There are 5 ways to turn a row about zero (a turn may also mirror it). The second row of each pair is the first, turned, with some noise. The first 45 pairs use one turn. New pairs use 2 turns, one after the other, and a turn may come again.
Known pairs, each followed by its turns in order:
[-1.46  2.93  1.27  0.80  0.35  1.52  1.69  3.26]
[-3.06  1.39 -2.55  2.21 -1.79 -1.91 -1.04  0.44]
z822

[ 3.01  0.93 -0.45  2.01  0.04 -1.02 -1.12 -3.22]
[ 0.36 -0.48 -1.11  3.98  0.04 -0.71  0.57 -2.84]
z287

[-3.09  1.77 -1.50  2.09  1.85 -2.90  1.70 -2.18]
[-2.00  1.03  2.75 -3.10 -0.27 -3.53 -0.01  1.91]
z822

[ 2.21 -1.68  2.42  2.98  1.26 -2.03  0.46  2.81]
[-0.60  3.32  3.08 -0.90 -2.08 -2.79 -1.38  0.77]
z820

[-2.57  1.51 -2.85 -1.71  2.69  0.22 -2.47 -1.39]
[ 1.60 -0.41 -2.58 -3.03  0.33  1.69  1.92  3.15]
z395

[-0.69 -3.12  2.97  1.54  1.82  1.12 -2.81 -2.12]
[-1.99 -0.08 -3.79  1.39  1.82 -3.55 -0.28  1.55]
z395

[ 0.31 -2.06 -3.15 -1.47  2.92 -2.72 -2.08  2.67]
[ 0.63  0.01  4.67 -3.84  1.31  2.18  0.26 -0.66]
z820

[-3.06 -1.28  1.00 -1.16  1.59  1.97  3.31  2.96]
[-1.46  1.78  2.24 -4.70 -0.46  0.08 -2.16  1.41]
z287

[ 2.58 -0.06  2.64  0.80  1.50  1.59 -0.62  1.71]
[-1.18  0.47  0.28  0.89  0.96 -3.91 -1.13  1.42]
z287

[ 1.67 -1.00  2.35 -0.02 -0.90 -2.01 -1.79  0.67]
[ 2.46  1.18  0.77  1.85  2.13  0.38 -1.13 -1.29]
z822

[-1.35  0.34  3.19  1.34 -1.82  1.41 -2.11  2.74]
[-0.07  0.97 -1.56  3.78 -0.86  0.22 -2.53 -2.44]
z910

[3.18 0.21 0.41 2.27 1.20 2.75 1.16 2.99]
[-0.33 -2.01 -0.25  4.49 -3.11 -0.35  0.20 -0.93]
z822

[-1.45  2.50  2.99 -2.04 -1.40 -2.27 -0.23  0.03]
[-0.78  1.89  1.27 -1.38 -2.87 -0.21 -2.91  2.19]
z395

[ 2.48 -1.39  0.77  1.53  2.31 -2.18 -0.37 -1.76]
[ 0.02  1.52 -1.67  1.17  2.16 -2.10  0.67 -3.01]
z287

[ 3.29  2.57 -0.23  0.76 -1.29 -1.86  3.20  2.62]
[ 1.37  2.97  0.13  3.38 -2.76 -1.89  2.16  1.06]
z822

[-1.07 -0.58 -2.10  2.83 -2.32 -1.67  0.89 -1.63]
[ 2.66  1.11 -1.07 -3.32  1.53 -0.42 -1.24 -0.93]
z910

[ 2.95  2.31 -0.13  1.74  0.01 -1.36 -0.39 -0.85]
[ 0.39  1.64  0.88  2.99 -1.82  0.69  1.92  0.86]
z395

[ 1.41 -0.97  0.87 -2.24  0.51  2.35  0.63  3.36]
[ 3.25 -0.87  1.38 -0.13  1.85 -1.56 -2.20 -1.26]
z395

[ 0.97 -2.57  0.74  0.75 -0.46  0.81 -3.33  0.79]
[-0.41  3.45 -0.14 -1.28 -0.22  2.02 -1.10  1.13]
z820

[-2.09 -2.57  2.50 -2.15 -2.85  3.35  2.25  1.96]
[ 2.78 -0.79 -2.49  1.52 -0.08  0.07 -5.65  1.19]
z820

[ 1.88 -3.29 -1.50  2.67  2.64  1.69  1.22 -2.50]
[-2.18  0.61  3.06 -3.39  0.61 -3.33 -1.43  1.05]
z910

[-0.72  0.36 -2.07 -0.78 -2.56 -0.96 -0.04 -0.18]
[ 1.60  0.73 -1.32 -1.49  0.43 -0.33  1.06  2.08]
z822

[-0.01  1.49 -3.07 -1.98 -1.44  3.12 -1.43 -0.58]
[ 0.56 -1.79 -3.85 -2.24 -1.09  0.46  1.79 -0.44]
z822

[-0.89  2.99 -1.92  2.89  1.05 -2.65  0.09  0.52]
[-1.15  0.06  2.83  1.23 -0.56  0.71  3.69 -2.10]
z287

[ 0.57 -3.28 -2.53 -0.77  2.26  0.46  0.56  3.34]
[ 0.28 -1.90  0.67 -4.63  1.80 -2.25 -0.20 -1.15]
z287

[ 1.46 -2.29  0.62  2.39 -2.87  2.88  2.90 -1.97]
[-0.30  2.56 -2.90  3.01  2.73 -2.62 -2.20 -0.14]
z820

[ 1.19 -3.22  0.50 -2.11  1.71 -1.49  2.51 -0.55]
[-0.86 -3.27  2.56 -0.66  0.35 -2.95  0.80  0.43]
z395

[-2.31 -1.54 -0.09  0.51  2.33 -0.47 -2.51 -0.36]
[-0.99 -0.25  1.65 -1.00  0.60  2.30  0.55  3.28]
z820

[ 3.03  1.66  1.00 -0.91 -1.35  0.56 -1.36  1.05]
[ 2.00  1.05  1.46  2.86 -0.21  0.81 -1.71  0.93]
z395

[ 0.60 -0.02 -1.85 -1.43  0.84 -1.78 -2.04  1.90]
[-1.15 -2.71 -0.75 -1.15 -1.39  2.15  0.49 -0.82]
z910

[-3.22 -1.98  3.18 -1.13  2.83  3.18  2.04 -0.29]
[-1.33  3.14 -0.02  2.49 -3.45 -3.23  0.31  2.63]
z910

[-0.19 -2.35  2.11  3.04  1.92 -2.01 -1.32 -1.55]
[-2.39 -0.40 -2.70  1.72 -1.20 -3.25  1.40  0.63]
z395

[ 0.04  0.64 -2.61  2.10  1.89  2.00  1.37  0.10]
[ 1.69  0.42  0.06 -0.50  2.54 -1.95  2.34  1.06]
z820

[ 1.01  1.19  2.16 -2.47  1.43  0.18  1.25 -1.99]
[ 0.26 -0.44  1.73  1.85  0.17 -1.16  3.19  1.66]
z910

[ 0.15  2.48 -2.77 -1.48  0.12  2.54  0.57  3.11]
[ 4.25 -1.16 -1.26 -2.69  0.16 -0.51  1.16 -1.13]
z820

[ 1.55  0.03  0.81  2.09 -1.13 -2.25  2.14 -2.85]
[ 0.88  2.51 -1.29  2.13 -2.26 -0.43  0.46 -3.00]
z287

[-1.73 -2.17 -1.96  3.30 -1.65 -3.21  1.04  0.80]
[-3.61 -0.41  0.84 -2.73  2.30 -2.63 -1.84  0.62]
z820

[ 1.84  1.45 -0.10  0.30 -2.31  2.35 -1.00  1.92]
[-1.22 -0.32 -0.15  2.08  2.53  2.11 -2.17 -0.23]
z910

[ 2.60  2.05 -2.17 -0.14  2.74 -0.86  3.23  2.86]
[-3.52  1.38  1.45 -2.05  1.01  3.43  3.29 -0.23]
z910

[-1.53 -2.39  1.26  1.11  3.06  0.49 -2.61  1.70]
[ 1.37 -0.96 -4.21 -0.31  0.30 -3.11 -0.31  0.02]
z395

[-0.33 -1.62  2.78  3.12 -1.11 -2.51  2.96  3.27]
[-0.46  1.99  2.18  4.74  0.88 -0.69 -1.58  3.46]
z822

[ 1.90  1.51  2.38 -2.02 -1.27  0.10  1.85 -2.25]
[ 1.06 -0.27  0.67  2.23  2.79 -1.23  2.70  1.19]
z910

[-2.34  2.07 -1.98  0.75 -3.29 -0.61  0.81  0.19]
[ 0.45 -1.06  1.15  0.07 -3.43  2.88  1.81  0.29]
z287

[ 2.37  1.46 -0.27 -1.09 -0.57 -2.10  1.21 -1.18]
[ 1.70  2.23  1.13 -0.22 -0.76 -0.41  2.38 -0.65]
z822

[-0.23 -1.88  2.49 -2.49  1.33 -2.32 -0.90 -2.00]
[ 1.19  3.12 -2.74  0.04  3.21  0.78  0.01  0.27]
z287

New pairs, each followed by its turns in order:
[ 3.30 -2.12  2.45  1.01  0.85 -1.07  1.83  1.59]
[-1.25  3.15  0.41 -0.74  0.53  3.50  0.89 -2.23]
z910 z287

[-3.26 -2.29  2.30 -2.64 -2.28  1.15  1.64  1.07]
[ 1.25  0.32 -0.67 -3.72  1.95  1.36 -3.05 -2.78]
z395 z822

[ 1.21 -0.52  1.27  1.62  2.32  3.08 -1.01 -1.94]
[-0.72  0.63  2.38 -0.28 -3.34 -2.59 -0.77  0.33]
z395 z822

[-2.60 -0.40 -1.31  2.09  1.37  0.15 -0.42 -2.38]
[ 2.99  0.11 -0.57  1.94  0.57 -0.80  0.59  2.64]
z910 z287

[ 1.91 -1.77  1.30  0.82  1.44 -2.57 -3.00 -1.72]
[-0.99  1.72 -2.66 -3.07  0.14  0.70 -1.18 -2.70]
z395 z910

[ 2.42  2.29  2.43 -2.16 -1.48 -1.61  0.77  3.26]
[ 0.39 -0.70 -0.65  0.31 -0.85 -5.27  3.12 -0.53]
z822 z822

[ 0.71  2.83  2.15 -1.47  1.07  3.15 -0.40  2.18]
[ 0.14  2.45 -1.92 -0.48  0.36 -1.90 -0.50 -4.16]
z820 z820

[-2.51  0.19  2.85  0.22  1.45  2.38  3.05  2.86]
[ 0.25 -3.05 -1.22 -1.52 -4.56  2.09 -0.93  0.55]
z287 z820

[-2.29  3.00 -3.19  3.18  2.97  3.06 -2.18 -3.25]
[-6.47  0.86 -3.51 -1.45 -0.54  2.59 -2.07 -0.33]
z287 z287

[ 0.39  1.52  0.63 -3.01 -1.34  1.78  2.16  2.80]
[ 1.62  0.07 -0.40  0.66  0.91 -3.32  1.16  3.80]
z287 z287

[-0.14  1.48 -3.22  2.61  1.76  3.16  0.00 -1.16]
[ 1.18  1.07  1.16 -0.64  1.98  3.03 -0.43  3.93]
z822 z822

[ 0.56 -1.69 -1.36 -3.31  0.38  0.41  2.38 -2.45]
[ 2.18 -2.32  1.61 -1.89 -2.06 -1.40 -0.82 -2.43]
z910 z395

[ 3.12 -0.38  0.57  2.86  2.04  3.15  1.99 -1.72]
[-1.32 -1.46  2.89  2.18 -0.35 -3.93  2.60  1.07]
z395 z820

[-0.96 -1.99 -1.27  1.09 -0.38  1.25  2.72  1.99]
[ 1.68 -2.29 -2.80  1.55  0.10 -0.56  1.00  1.39]
z287 z910

[-2.49  2.78  1.85  2.81  0.67  2.14  1.94  1.04]
[ 0.32  2.56  2.13 -1.36 -1.14  2.59  1.60  3.27]
z395 z395

[-3.01  0.37  0.01  1.62  0.41  2.48 -2.79 -2.06]
[-0.33 -1.94 -1.01 -2.20 -3.79 -1.74  0.58  1.55]
z822 z910

[ 1.91  3.32  0.27 -1.85 -2.93  1.46  1.07 -2.76]
[-1.03  0.51  3.84 -2.63  0.12  0.87  3.57 -1.36]
z822 z395

[-2.24  0.29 -1.75  1.40  1.80  2.28  3.30  1.96]
[ 0.21 -2.00  0.93  4.12  0.84  1.26  1.51 -2.52]
z395 z820

[ 2.44  0.61 -3.07  1.67 -2.05  0.16 -2.58 -0.68]
[-3.10 -2.13  0.37 -0.14 -2.30 -1.59 -2.24 -1.53]
z395 z287

[ 2.63  1.23  3.17 -0.95 -1.66  1.18 -1.28 -1.41]
[ 0.06 -0.23 -0.42  2.03  0.02 -3.56 -2.90 -1.41]
z395 z822

[ 2.03 -2.99 -0.93 -3.03 -3.20 -2.33 -3.33  0.22]
[-3.03 -0.78 -1.69 -0.37 -1.27 -2.11 -5.26 -1.73]
z395 z910

[ 0.95 -1.57 -0.69  1.71 -1.77 -1.06 -2.31 -1.60]
[-1.52 -1.92  0.33 -0.23  0.51  1.61  2.35 -2.04]
z287 z395

[ 2.77 -1.72  2.18 -3.29  1.83  2.83 -2.93 -0.55]
[-4.04 -1.27  1.28 -1.53 -2.02  0.88  0.60 -4.30]
z395 z910

[-3.35 -2.37 -0.17 -2.34  2.42 -0.41 -1.68  3.07]
[ 4.71  0.22  0.40 -2.09 -1.14  3.54 -0.21  0.21]
z395 z822

[ 2.09  3.23  2.84  0.82  2.40 -1.67  3.11 -0.94]
[-1.17  3.22  3.08  0.25 -4.20 -0.29 -1.80 -0.39]
z395 z395

[-3.18  0.52 -0.03  1.59 -1.68 -1.07 -2.20 -2.11]
[ 0.51  1.60  1.83 -1.82 -2.32  1.10 -2.75 -1.29]
z822 z822

[-0.58 -1.38  0.14 -2.65 -3.15 -0.59 -3.29 -0.20]
[ 3.13 -2.59  0.73  0.69  1.59  0.81  1.02 -3.01]
z287 z395

[-0.18  1.56 -1.88 -1.69 -1.31  0.79 -2.98 -0.92]
[ 2.66 -0.66 -1.17  1.35  3.16  0.50  0.31 -0.52]
z820 z820

[-2.11  0.82 -3.03 -0.47 -1.91  2.92 -2.81  2.79]
[ 2.20 -4.91 -0.99 -2.61  0.71  0.43  1.42 -1.46]
z822 z287

[-0.80 -0.25 -3.05 -0.63  0.62  1.49  0.98  0.89]
[ 1.75  0.50  0.95  2.64  1.31  1.06 -0.01 -0.85]
z395 z820

[ 1.73  1.32 -1.24  0.25 -0.96  0.60 -2.10  2.51]
[-0.96 -2.15  0.30  0.87 -1.22 -2.33 -0.63 -2.00]
z287 z395

[-2.94 -2.33  1.34 -2.79 -1.22 -2.85 -0.36  1.29]
[ 2.92 -0.11 -1.74 -1.89  2.42  2.80 -2.45  0.62]
z395 z822

[ 1.59 -1.15 -1.46  1.60  1.31 -1.44  0.33  1.90]
[ 0.38  0.15 -1.78  0.98 -1.49 -2.50  1.34  1.59]
z822 z287

[ 3.20 -1.95  2.08  2.26 -2.56 -2.61  1.84  3.09]
[ 1.10  3.24 -1.03  4.18 -1.86 -1.78  1.41 -3.35]
z822 z395

[-1.58  1.16 -1.88  0.97  1.99  1.16 -1.32 -2.47]
[-1.55  0.92 -2.65 -1.44  2.73 -1.09  0.74 -0.05]
z287 z395

[ 1.39  1.48  1.49 -0.06  2.33  2.35 -1.24 -0.23]
[ 2.77 -0.12  0.48 -1.52  0.12 -2.45 -0.88  0.99]
z822 z910

[ 2.15 -3.32  2.28  0.04 -2.39 -0.41 -1.25 -1.38]
[ 1.77 -3.31  1.25 -0.30 -0.57  0.18  2.62 -2.64]
z287 z287

[-1.27 -0.10 -0.16 -0.60 -0.99  1.76 -2.82  2.65]
[ 1.33 -2.51 -0.48 -1.44 -0.14 -1.51 -1.79 -2.19]
z287 z395

[ 1.51 -2.01 -0.18 -0.31 -0.73 -2.60 -0.39  0.90]
[-1.79 -0.64  1.67  1.81  1.66  0.32 -0.23 -1.37]
z822 z910

[ 1.14 -2.00  2.66 -0.82 -2.15  3.01 -1.01  2.26]
[ 0.68 -0.25 -3.78  2.44 -1.01 -0.69  1.96  2.76]
z395 z395

[ 2.72  2.12 -1.62 -0.04 -2.30  2.31 -1.71 -2.61]
[ 2.43 -0.50 -2.05  1.84  0.96 -4.39 -0.03  0.43]
z910 z395

[ 2.74  0.20 -1.08  0.49  2.26  1.16 -0.06  0.94]
[-1.56  0.70  1.61 -1.24  1.87 -1.16  1.50 -1.26]
z395 z910

[ 0.72  0.25  2.75  2.53  1.17 -0.73 -2.30 -1.40]
[-1.60 -1.31 -0.25 -3.36  0.26 -2.79  1.19 -0.28]
z395 z820

[-1.46 -3.35 -1.05  2.63  3.29  0.67 -2.95 -2.90]
[ 3.95  3.08 -0.60 -3.04  0.03 -3.04 -0.36 -2.71]
z820 z395

[-1.25 -1.90 -2.35 -2.40 -2.98  1.24 -2.47  2.40]
[-1.15 -3.98 -2.78 -0.47  2.68 -0.89 -2.17 -0.11]
z395 z287

[-1.73 -2.83  1.78  2.43  2.78  2.64 -1.83  0.68]
[-3.08  0.95 -0.45  2.80 -0.25  4.07 -0.11 -2.21]
z820 z910

[ 2.24 -2.80  2.06 -1.58  2.59 -0.02  0.85  2.65]
[-0.02  0.89 -0.93  4.42  0.13 -2.13  0.36  2.78]
z820 z287

[-1.39  0.87 -1.70 -3.12 -3.33  0.54 -0.48 -0.17]
[-3.96 -0.40  0.54 -1.50  0.68  1.65 -2.18  0.52]
z910 z910

[-1.00  2.57 -1.96  1.10 -2.39  0.82  2.24  1.45]
[-0.24 -1.88  0.66 -3.35  0.70 -2.67 -1.00 -1.36]
z822 z820

[-1.59 -1.37 -2.53 -0.75  2.38 -2.03 -1.12 -2.08]
[ 1.10 -1.07  1.33 -0.52  1.01 -1.28 -3.54  2.75]
z822 z395

[ 2.05 -0.61  0.86  3.03  2.41  2.67 -2.67  1.27]
[-0.46  3.30 -2.44  2.04 -2.78 -2.27  1.29 -0.73]
z820 z822

[ 0.25  1.29 -3.01  0.14 -1.70 -2.30 -0.96 -2.96]
[-0.88 -3.27  1.29  1.22 -0.03  0.90  3.68  0.62]
z287 z822

[ 1.95 -0.72  0.59  2.17 -0.02 -3.15 -1.10 -1.85]
[-1.61 -0.40 -1.39 -1.78  0.98 -3.03 -1.77  1.48]
z395 z820

[ 0.91  0.41  2.54  1.93  1.99 -1.23  3.09 -2.77]
[-3.45 -0.14  0.72 -0.66 -1.39 -3.65 -0.67  2.14]
z820 z820

[-1.72 -0.59 -0.55  0.38 -0.60  2.33 -0.45  0.96]
[ 0.50  0.04  0.34 -2.10  2.13  0.86 -0.64  0.83]
z822 z820

[ 3.35 -1.49 -3.35 -0.71  0.72 -1.68  2.61  1.85]
[-3.68 -0.71  1.79  2.07  1.84 -3.50 -0.40 -0.86]
z395 z395

[-2.76 -0.79  2.07  0.14  2.38 -1.09  2.68 -0.20]
[ 2.48  0.24  1.26  2.70 -1.08  2.51  1.39  1.66]
z287 z910

[ 1.37 -3.23  0.17  2.68 -1.83 -2.53  0.87 -2.00]
[-0.06 -2.73  1.33 -0.91 -1.90 -0.84  1.98  4.01]
z910 z395

[ 2.37 -0.63  1.66  1.58 -0.89 -2.89  0.94  1.65]
[ 1.20  3.15  1.48  0.30 -0.87 -1.79  2.09  1.41]
z287 z822

[ 1.52 -1.83  1.16 -0.42 -0.31 -2.35 -1.82  2.61]
[ 1.42 -1.87  2.79 -0.70 -2.30 -0.47  1.75 -0.73]
z287 z395

